There are 5 ways to turn a row about zero (a turn may also mirror it). The second row of each pair is the first, turned, with some noise. The first 45 pairs use one turn. New pairs use 2 turns, one after the other, and a turn may come again.
Some pairs, each with its turns in order after it:
[-0.99  0.21 -4.34  0.49  3.16  0.32  2.69  0.02]
[-5.56  1.20 -0.26 -0.41  0.97 -1.20  1.29 -0.53]	k849

[ 3.64 -0.25  1.33  1.09  0.01  0.13 -0.13 -1.22]
[ 0.59 -0.68 -1.03 -1.05  3.30  0.20 -1.69 -1.03]	k638

[-2.74 -2.68  0.17 -0.16  1.06  1.42  0.39  0.26]
[-1.24 -1.84 -0.13  3.23  0.00  0.16  1.22 -0.52]	k849

[-1.58  0.71 -2.42  1.47 -0.10  0.45  1.02 -0.65]
[-0.95 -1.62 -1.08 -0.60 -0.84  1.72  1.86 -0.77]	k937

[-1.26 -3.84  2.27 -0.99 -2.52 -1.45  0.28 -0.90]
[ 0.72  3.28 -1.48  3.19  2.00 -0.43  0.83 -1.20]	k937

[-0.27 -1.42  1.42 -0.18 -0.32  1.66  0.90  0.41]
[ 1.04  0.22  1.28 -0.19  1.12 -0.55  0.41  1.77]	k486

[-2.31 -0.77 -0.66 -0.25 -1.41 -0.33 -0.75 -0.40]
[ 0.04  0.00 -0.08 -0.15  0.80 -0.01 -0.01  2.89]	k187

[ 2.59  0.49  0.36 -1.20 -0.54 -2.04  0.19 -0.19]
[-0.11  1.88 -0.38 -0.64 -1.78  1.86  1.07 -1.20]	k187

[ 1.99  0.06 -0.20  2.24  0.35  0.20 -1.86 -0.27]
[ 0.46  0.61 -2.56 -1.20 -1.63  0.53 -0.79 -0.68]	k849

[ 0.29 -1.96 -0.14  1.55  1.28 -0.90  3.52  5.06]
[-0.34  2.43 -2.54 -1.19 -0.99  4.19 -3.62  0.90]	k937

[-0.26  3.17 -1.59  4.38 -1.61 -0.05 -0.27 -0.30]
[-0.54 -0.40 -1.29  0.17  2.42 -1.75  0.24 -4.88]	k486

[-0.35 -1.32  3.67  2.07  0.86  1.68  0.86 -0.87]
[-2.51 -1.98 -0.93  0.51  2.63 -1.27  1.21 -1.81]	k187

[-0.85  2.26  3.47 -1.86 -0.60 -0.33 -0.01  0.47]
[ 2.47 -0.53  1.63  0.70  1.04 -0.55 -1.40  3.04]	k849

[-0.29  2.74  2.49 -0.30 -1.04  0.04 -4.74  2.80]
[-1.97 -1.00  4.53  0.71  0.16  3.00 -0.96 -2.99]	k486

[ 3.49  0.54  0.60 -0.91 -0.23 -3.75  0.44 -3.99]
[-2.67 -0.52 -1.94 -3.63 -3.99 -1.28  1.52 -0.10]	k486

[-0.13 -4.28 -0.20 -1.79 -1.91 -2.09 -0.86  2.13]
[-1.00  2.83 -2.85  2.74  1.99 -0.28 -0.75  2.25]	k937

[-3.91 -0.96 -0.10 -2.77 -3.42 -1.31  0.85 -3.33]
[ 0.46 -0.51 -0.78 -2.62  0.02  0.00  3.53  5.36]	k187

[-0.48  3.75 -0.16  1.05  0.16 -0.44  1.76  0.97]
[ 3.71  1.02  1.93  0.11 -0.76 -0.15  0.29 -0.78]	k638

[ 1.87 -0.05 -0.59  4.33 -2.75  0.03  0.36  1.72]
[ 0.56 -1.92  1.73  2.51  1.62  0.95 -1.62 -3.71]	k638

[-0.79  0.78 -0.80 -2.20 -1.41 -0.56  0.15 -0.88]
[-0.13 -0.22  1.08 -1.51 -0.92  1.71  0.87  1.25]	k638

[-0.58  1.27  0.04  0.16 -3.05 -0.49  5.06  2.51]
[ 0.79  4.03  1.66 -2.33  1.18 -3.67  1.76 -0.45]	k187

[ 1.51  5.06 -0.19 -5.06  0.09  1.35  1.88  0.50]
[ 0.85  4.12  3.21 -1.27  1.69 -1.96  1.55  4.40]	k849

[-0.42  1.90  1.06 -1.89  0.30  1.07  0.20 -0.67]
[ 0.66  1.54  0.74  1.14  1.01 -0.27 -0.24  2.09]	k849

[ 1.91 -2.40  1.22  0.34  3.11  0.15  0.89 -2.18]
[ 0.71 -2.46 -2.61  1.06  0.74  1.09  1.53 -2.94]	k187

[-0.54  2.00 -1.90  0.23 -1.43  2.69  0.20  0.98]
[ 0.45 -2.62 -1.97 -0.68 -2.62 -0.47  0.54  0.04]	k937

[-0.73  1.09 -0.91 -0.08 -1.37  0.45  0.75 -1.14]
[ 0.54 -0.12  1.46 -0.23 -0.53 -0.89  1.18  1.15]	k187

[-2.53  2.39 -0.11  0.75 -1.54 -1.10  0.88 -0.71]
[-1.29  0.78  0.00 -0.54 -2.39 -0.26  2.56 -1.86]	k937

[ 0.20  1.91  0.83 -1.79  1.95  0.13 -0.65 -2.36]
[ 0.94  1.62 -0.86 -2.65  0.93 -0.55  1.42  1.43]	k638

[ 0.60  0.59 -0.02  2.20  0.46  4.13  0.51 -0.61]
[-0.21 -2.76  2.87  0.86  1.53 -1.23 -0.22 -1.77]	k187

[-0.25 -1.83  0.45 -0.05 -0.82 -1.79  0.79 -1.41]
[-0.95  1.37 -0.11  1.74  1.50  0.43  0.44 -1.26]	k937

[-0.15 -0.07 -1.27  1.07 -0.60  5.06 -1.30  0.37]
[ 3.94 -0.78  0.80 -0.11  2.97  1.73  0.97 -1.10]	k486

[ 0.97  0.20  1.72  0.41 -1.99  1.17  1.86 -0.11]
[ 0.72  0.46  2.38  0.28 -2.28  0.35 -1.18  0.33]	k849

[ 1.78  0.00 -2.39  1.20  0.26  1.91 -1.15 -0.67]
[ 2.93 -0.98 -1.25 -0.72 -0.22  0.39  0.46 -1.87]	k486

[-1.31  0.72  2.80  1.73 -2.31 -0.14 -2.70 -4.33]
[-2.83 -2.56  0.42 -4.55  2.66  0.30 -0.38 -0.98]	k486

[-0.45 -0.44  1.58 -0.22  2.88  0.80  0.14  0.26]
[ 0.90  2.16  1.08 -0.96 -0.07  0.50 -1.68  0.99]	k486

[-5.00 -0.63  1.45 -0.10 -1.60 -2.07 -0.88 -0.27]
[-3.74 -1.49  0.02  0.97  3.04  0.41 -2.31  1.83]	k486

[-1.91  0.90  0.15  0.91  0.69  0.63  0.79  1.36]
[ 0.75  0.66 -0.69 -1.73 -1.48  1.19  0.70 -0.12]	k937

[-1.46 -1.31 -0.06  0.01 -0.16  1.17  0.79  0.40]
[ 1.17  0.17 -1.90 -0.01  0.46  0.78  0.64 -0.31]	k937

[-0.20 -2.21 -1.21  0.28  1.07 -0.27  1.27 -3.37]
[-1.83  1.93 -0.23  0.98  2.21  1.17 -0.57  2.67]	k638

[ 0.67  0.31  2.44  1.39  1.80 -0.90  0.06 -0.30]
[-0.40 -1.19 -1.21 -0.33 -0.35  1.31 -1.94  1.80]	k849

[ 1.31 -1.63 -2.34  0.79  0.26 -0.58  0.76 -2.24]
[ 2.64 -0.54  0.16  1.70  0.16  1.60  2.00 -0.26]	k187

[-1.04  3.51  0.73  0.00 -0.36 -2.01 -1.57 -1.33]
[ 0.91  1.55  2.91 -2.86  0.03 -0.52  1.74 -0.89]	k638

[-2.54  1.42 -1.35 -1.15 -2.27  0.65 -3.61 -0.14]
[-2.00 -0.51  1.32 -1.05 -1.61  1.06  4.12 -1.33]	k638

[ 1.35  3.39 -1.05 -0.30  1.39 -1.17 -0.72 -0.17]
[ 2.60 -0.59  1.37 -1.49  1.35 -1.22  1.62  0.56]	k638

[ 1.49 -0.54  1.61  3.67 -0.62  2.02 -0.15  0.41]
[ 0.34 -0.22 -1.19  0.45 -4.23  0.01 -1.79 -0.25]	k849

New pairs, each followed by its turns in order:
[-1.81  1.30  0.59 -0.69 -0.65  1.14 -5.06 -0.28]
[ 0.09  4.75 -1.46 -0.95  0.49 -0.97  1.02 -2.10]	k937 k187

[-1.90 -1.41  2.31 -1.00  0.21  2.39  3.14  0.32]
[ 1.34 -1.02 -0.43 -1.11  3.53  1.63  1.97  2.08]	k937 k638

[ 2.42 -3.86 -0.11 -1.68  1.94 -0.77  0.36  1.54]
[-0.29 -3.86  0.97 -0.46 -0.49  0.89 -1.82 -3.30]	k486 k638

[-1.27 -2.28  3.98 -1.93  5.06  1.91  0.48 -0.78]
[-5.99 -1.05 -1.00 -1.51 -2.40 -0.98  1.43  2.52]	k638 k937

[-0.23  0.60  1.41  5.06  0.92  0.75  1.35  0.60]
[-1.80  0.80 -1.96 -1.70  0.67 -2.51 -3.70 -0.80]	k187 k486

[ 0.42 -0.70 -0.16  1.05 -3.96 -0.88 -1.14 -0.37]
[ 0.23  3.31  1.87  0.80  1.93  0.15 -0.11 -0.48]	k187 k486

[ 0.95 -1.83  1.09  3.60 -1.05  0.68  2.11  0.63]
[ 1.00 -1.34 -0.75 -2.90  0.88  0.77 -2.39 -2.69]	k638 k486

[ 1.11  1.42  1.68 -0.94 -2.67  0.41  0.16 -1.44]
[ 2.40  1.11 -0.64 -1.00 -1.55  0.14 -0.66  2.11]	k849 k849

[-1.53 -1.34  0.14  0.16  2.74  1.53 -1.29 -5.06]
[ 3.63 -2.18 -0.41  1.14 -0.01 -3.38 -1.06  2.95]	k187 k486

[-0.42 -0.47  1.71  0.16  3.03 -4.87  0.19  1.64]
[ 1.57  1.19 -0.14  1.74  1.83 -3.08 -1.21  4.18]	k937 k849

[-3.84 -0.73 -0.16  0.95 -2.84  5.06 -0.51 -1.69]
[-0.12  1.04 -1.92 -1.59 -1.66  0.95 -6.01 -2.42]	k849 k849

[ 1.13 -1.80  3.83  2.93  0.03  0.90 -0.45 -2.25]
[ 0.10  2.17  0.94 -1.18  1.57 -1.34  4.38  1.86]	k638 k638

[ 0.36 -0.39 -1.86  0.63  0.89  0.31 -0.02 -1.44]
[ 0.29 -0.02 -0.57  0.67  0.24 -1.73 -1.00 -1.27]	k638 k187

[-2.43 -3.01  2.26  2.18 -1.39 -1.66  2.91 -0.10]
[-1.47  4.97 -0.45  0.86 -1.09 -0.98 -2.63  0.21]	k937 k849

[-0.13 -0.72 -0.44 -0.81 -0.59  0.96  1.39 -0.14]
[-1.34  0.09 -0.01 -0.27  0.69 -1.22  1.10 -0.11]	k849 k187

[-2.60 -0.76 -1.40  0.87 -0.64 -0.09 -0.73  0.77]
[ 0.36  0.51  1.35  1.32 -1.19 -0.06 -1.67 -1.51]	k187 k486

[ 2.26  1.07 -1.32 -1.94  0.11 -1.12 -2.29 -0.49]
[ 0.23  1.57 -1.87 -0.97  2.74  0.27 -1.92 -0.12]	k638 k937

[-0.58  1.61  0.28  1.29  0.32 -1.57  0.44  0.19]
[-1.36 -0.76  0.09 -0.89 -0.38 -1.52  1.12  0.63]	k849 k638

[ 0.76 -1.77 -0.03  3.44  0.66 -1.43  2.06 -0.13]
[ 2.23  0.52  1.24 -1.98  3.04  1.27  0.38 -0.98]	k937 k486

[ 2.02 -0.48  0.12 -0.57  1.20  1.71  2.43  0.64]
[ 1.33  1.07 -2.56  0.41  0.50  1.41  1.89 -0.58]	k937 k849

[ 5.06  0.49 -0.90  2.59  0.31 -1.38  1.33 -0.08]
[ 1.75  3.67  0.08 -0.52  3.27  2.62 -0.07 -1.81]	k187 k638

[ 1.29  2.97 -0.27  2.07  0.21  1.41 -0.75  1.21]
[ 1.16  1.45 -1.55  3.13 -0.21 -1.69 -0.83  0.42]	k937 k937

[-2.87  0.73 -0.02  0.70  0.12 -2.79 -2.49 -0.39]
[ 0.83 -1.73  2.56  0.46  1.93  0.42 -2.46  1.60]	k638 k849

[ 4.96 -1.20 -2.75  0.76  2.47  5.06  0.95 -2.35]
[ 3.40 -0.20  0.28  2.66  5.87  1.92 -1.12  3.61]	k937 k937

[ 2.95  0.51  0.01 -2.52 -2.75 -2.71  2.74  1.45]
[ 4.09 -0.99 -1.54  1.17 -2.25  1.46  3.63  0.32]	k638 k849

[-0.66  4.68 -2.20 -2.45 -0.82  3.56  1.16  0.12]
[-1.42 -3.99 -2.58  1.23 -2.23 -0.33  1.24  3.97]	k937 k486

[ 0.46 -2.97  5.06 -1.16  1.16  0.90  2.67  2.61]
[-0.81 -1.25  2.72  1.36 -5.24  2.83 -1.82 -1.69]	k937 k187

[ 1.34  1.08 -1.24 -0.48  1.13  1.11 -0.61  2.37]
[ 0.35 -1.82  1.38  2.17 -1.04  1.37 -0.22  0.74]	k937 k486

[-2.48 -1.55  0.58 -2.15 -0.20  1.80 -1.04 -0.61]
[-0.50  0.63  2.45  1.05  0.85 -2.65  0.04 -1.79]	k638 k849

[-1.66  0.11  3.40 -1.81  0.03  1.45  0.40 -0.12]
[-1.82  1.18  0.16  1.76  2.34 -0.01 -1.39 -2.29]	k849 k187

[-0.90 -0.59 -1.36 -0.20 -4.52  1.18 -0.65 -0.49]
[ 2.12  2.17  1.07  2.96  1.77 -0.68  1.80  0.73]	k937 k187

[-3.75  0.90  0.34 -0.55  1.72 -0.74  0.58  2.33]
[ 0.21  0.96  0.76 -0.02  2.06  1.21 -2.50 -3.44]	k486 k486

[ 0.29  3.48  0.87  0.92 -1.25  0.69 -0.02 -0.28]
[-0.94  1.78  1.50 -1.25 -1.97  0.45 -1.45 -1.29]	k187 k638

[-1.27  3.23  0.16 -2.56  1.62 -0.01  0.55  2.12]
[-2.18  0.43 -1.06  2.37 -0.90 -1.57 -3.34 -0.89]	k638 k937

[-2.03 -4.99 -1.52  0.02 -1.45  0.12  0.58 -0.15]
[ 1.78 -0.50  0.25  2.00  2.00  2.33  1.56 -3.63]	k849 k937

[-0.57 -2.15  0.81  2.99 -0.52  0.41  0.91  0.30]
[ 1.93 -2.79  0.32  0.45 -1.34  0.68 -0.85 -0.59]	k937 k937

[ 0.21 -0.20  1.49  0.03  2.41 -1.45  0.54  0.08]
[ 1.99 -0.01  0.98  1.31 -0.53  0.39  1.03  1.55]	k187 k187

[ 0.89  0.22 -0.26 -2.67 -0.38  1.07  1.01  2.02]
[ 2.11  1.55  0.50 -0.08  1.46  1.04  1.35  1.51]	k187 k849

[ 1.86 -2.84  1.43  1.53 -2.41  4.77  0.65  0.58]
[-0.48  4.06 -3.87 -1.19  0.44 -2.89 -0.55  2.28]	k187 k638

[ 0.06  2.30 -3.84 -0.98 -0.17  1.07  0.04  0.66]
[ 2.37  1.72  2.70 -1.89 -0.55 -0.66 -0.13  1.59]	k849 k638

[-0.96  0.28 -0.09 -0.38  0.74 -1.39 -0.91  0.65]
[ 1.26  0.15  0.21 -0.14 -1.82 -0.33 -0.01  0.19]	k937 k638

[ 3.33 -4.35  0.48  0.57 -0.82  1.77 -1.17 -4.20]
[ 1.58  0.87 -2.69  1.33  1.34  5.40  2.21 -2.26]	k849 k638

[-1.80  1.13 -0.40  3.19  3.11  0.83 -0.45 -0.15]
[-0.91  1.40  1.90  2.58  0.23  3.01  1.14  1.53]	k187 k937

[-0.60 -0.15  0.97 -0.99 -0.24 -0.93 -0.82 -2.13]
[ 1.70 -1.47  1.03 -0.84  0.47  0.53 -0.81  0.63]	k849 k937

[ 0.31  2.66  1.33  1.47 -0.20  4.77 -2.05 -3.79]
[-0.39 -1.66  2.42 -1.05  2.45 -2.67 -2.34  5.13]	k187 k486

[ 0.00 -0.01 -2.04 -0.34 -4.02  2.17 -0.92 -0.28]
[ 3.05  1.13 -1.11 -0.76 -0.41 -2.69 -0.46  2.58]	k486 k486

[ 0.21  2.56 -0.16  1.17  1.12  0.15  1.63  0.03]
[ 0.65 -0.75  0.94 -1.35  0.89  1.32 -2.15 -1.21]	k187 k849

[-0.47  0.32 -1.02  0.47 -2.31 -3.26 -4.47 -0.09]
[ 2.93 -1.76 -0.76  0.75 -2.70  3.59  1.03 -1.72]	k849 k187

[ 0.17 -2.31  2.47 -0.45 -2.80  2.13 -2.03 -0.16]
[ 2.73  2.72 -0.81 -0.09  2.39  0.20 -2.64  0.05]	k486 k937

[-0.52 -0.17 -0.59 -0.46 -4.27  4.70 -0.79  0.14]
[-2.61  2.13  2.27  2.16 -1.50  0.02  4.09 -1.53]	k849 k187

[ 0.52  0.56 -0.18 -2.62 -0.86  2.29  0.35  1.17]
[ 2.14  0.47  2.14 -1.04  1.78  1.26  0.24 -0.04]	k638 k187

[ 2.38  2.44  0.06 -1.87  1.68 -1.20  0.30  3.54]
[-1.53 -3.97 -0.10 -1.13  1.35 -0.05 -3.00  1.29]	k638 k638

[-1.17 -3.39  5.06 -0.45  2.25 -1.07 -2.43  4.61]
[-0.31  3.10  2.80  1.84 -2.90  2.34  1.93 -5.88]	k937 k486

[ 0.46  5.06  1.33  1.56  1.16  0.92 -0.55 -1.96]
[-1.30  3.21  1.26 -2.36  0.56  2.04 -0.04  3.51]	k638 k849

[ 3.09  0.76  1.14 -0.01 -0.77  0.45  0.83  0.84]
[-2.21 -0.92  0.59 -1.30  1.05 -0.63  0.75 -1.86]	k937 k638

[ 0.06 -4.17  0.23 -1.51 -1.75 -5.06 -0.24 -1.29]
[-0.95  3.86 -1.66 -0.09  2.69 -0.12 -3.56 -3.38]	k937 k486

[ 0.16 -3.87  0.66 -0.31  0.70  0.19  0.27 -3.07]
[-1.30  0.88 -2.32  0.02  0.75 -1.54 -2.39  3.01]	k486 k937

[ 0.27 -1.76  2.42 -0.69 -0.10 -0.42  2.81  4.37]
[-1.05  2.92 -1.13 -0.86  4.84  0.30  0.37  1.61]	k187 k849

[ 1.91  1.82 -0.10 -0.39 -5.06  2.23  0.58 -0.16]
[ 0.98 -4.43  2.28 -1.76  1.85  1.65  1.18 -1.31]	k638 k187

[-0.89  0.44  0.01  2.31  0.54  0.46 -0.08  0.32]
[ 0.93 -0.04  1.05 -0.33  0.75 -0.32  2.06  0.42]	k937 k486

[ 1.48  3.79 -2.00 -2.39  0.25  2.36  0.23 -2.00]
[-2.49  1.15  0.15 -3.08  2.05  2.65  2.82  0.14]	k187 k187

[-0.61  3.50  4.72  0.65  0.75 -0.68 -1.09 -0.98]
[-0.32 -4.29 -0.76  0.17  0.56 -3.42  1.88 -2.11]	k849 k638

[ 0.22  0.08 -0.47  3.50  1.42  0.82  0.67  1.43]
[ 2.85 -1.54 -1.65  1.21 -0.61 -1.11 -0.95  0.57]	k937 k937

[ 1.28 -3.51 -0.58 -0.19  2.04  1.76 -1.20 -1.75]
[-2.35  2.29  1.67  1.80 -1.91 -1.64 -0.14 -1.85]	k849 k849

[-0.90 -2.34 -1.02 -0.42 -1.28  0.21  4.33 -2.25]
[ 3.16 -1.72 -0.27 -0.91 -3.38 -0.06  0.67  2.56]	k638 k937

[-0.91  3.30 -0.36 -2.48 -0.17 -1.38  0.26 -1.52]
[ 1.72 -1.56  1.82 -0.71  0.18 -3.13 -0.18  2.06]	k486 k187

[ 1.97 -0.48 -0.16 -1.39 -0.29 -1.65  0.58  0.73]
[-0.57  2.01  0.93 -0.26  1.40 -0.46  1.21  1.04]	k486 k187

[-3.80  0.59  0.08 -3.36 -0.07 -2.26 -0.43 -5.06]
[-2.46  1.88  1.04 -3.72  2.18  1.63  0.62 -4.98]	k937 k937

[-1.61  0.50 -1.65  1.84 -0.08  3.73  0.05 -0.71]
[ 1.36  3.14  1.74  1.01  1.69  1.27 -1.32  1.07]	k187 k937

[-0.15 -3.19  0.67  0.48 -0.57 -2.07 -0.12 -5.06]
[-0.42  3.39 -2.20  4.25 -1.97  1.16  0.39  0.34]	k849 k849

[-1.28  2.27  3.39 -0.68 -0.47  3.17 -2.91  2.57]
[ 2.70 -0.12  2.22 -5.46 -0.88 -0.01  0.77  0.20]	k937 k849

[ 0.06 -1.86 -0.20  1.90  3.35 -0.93  0.15  0.20]
[-1.96  1.29 -2.32 -1.13 -0.67  0.96 -0.45 -2.41]	k187 k849

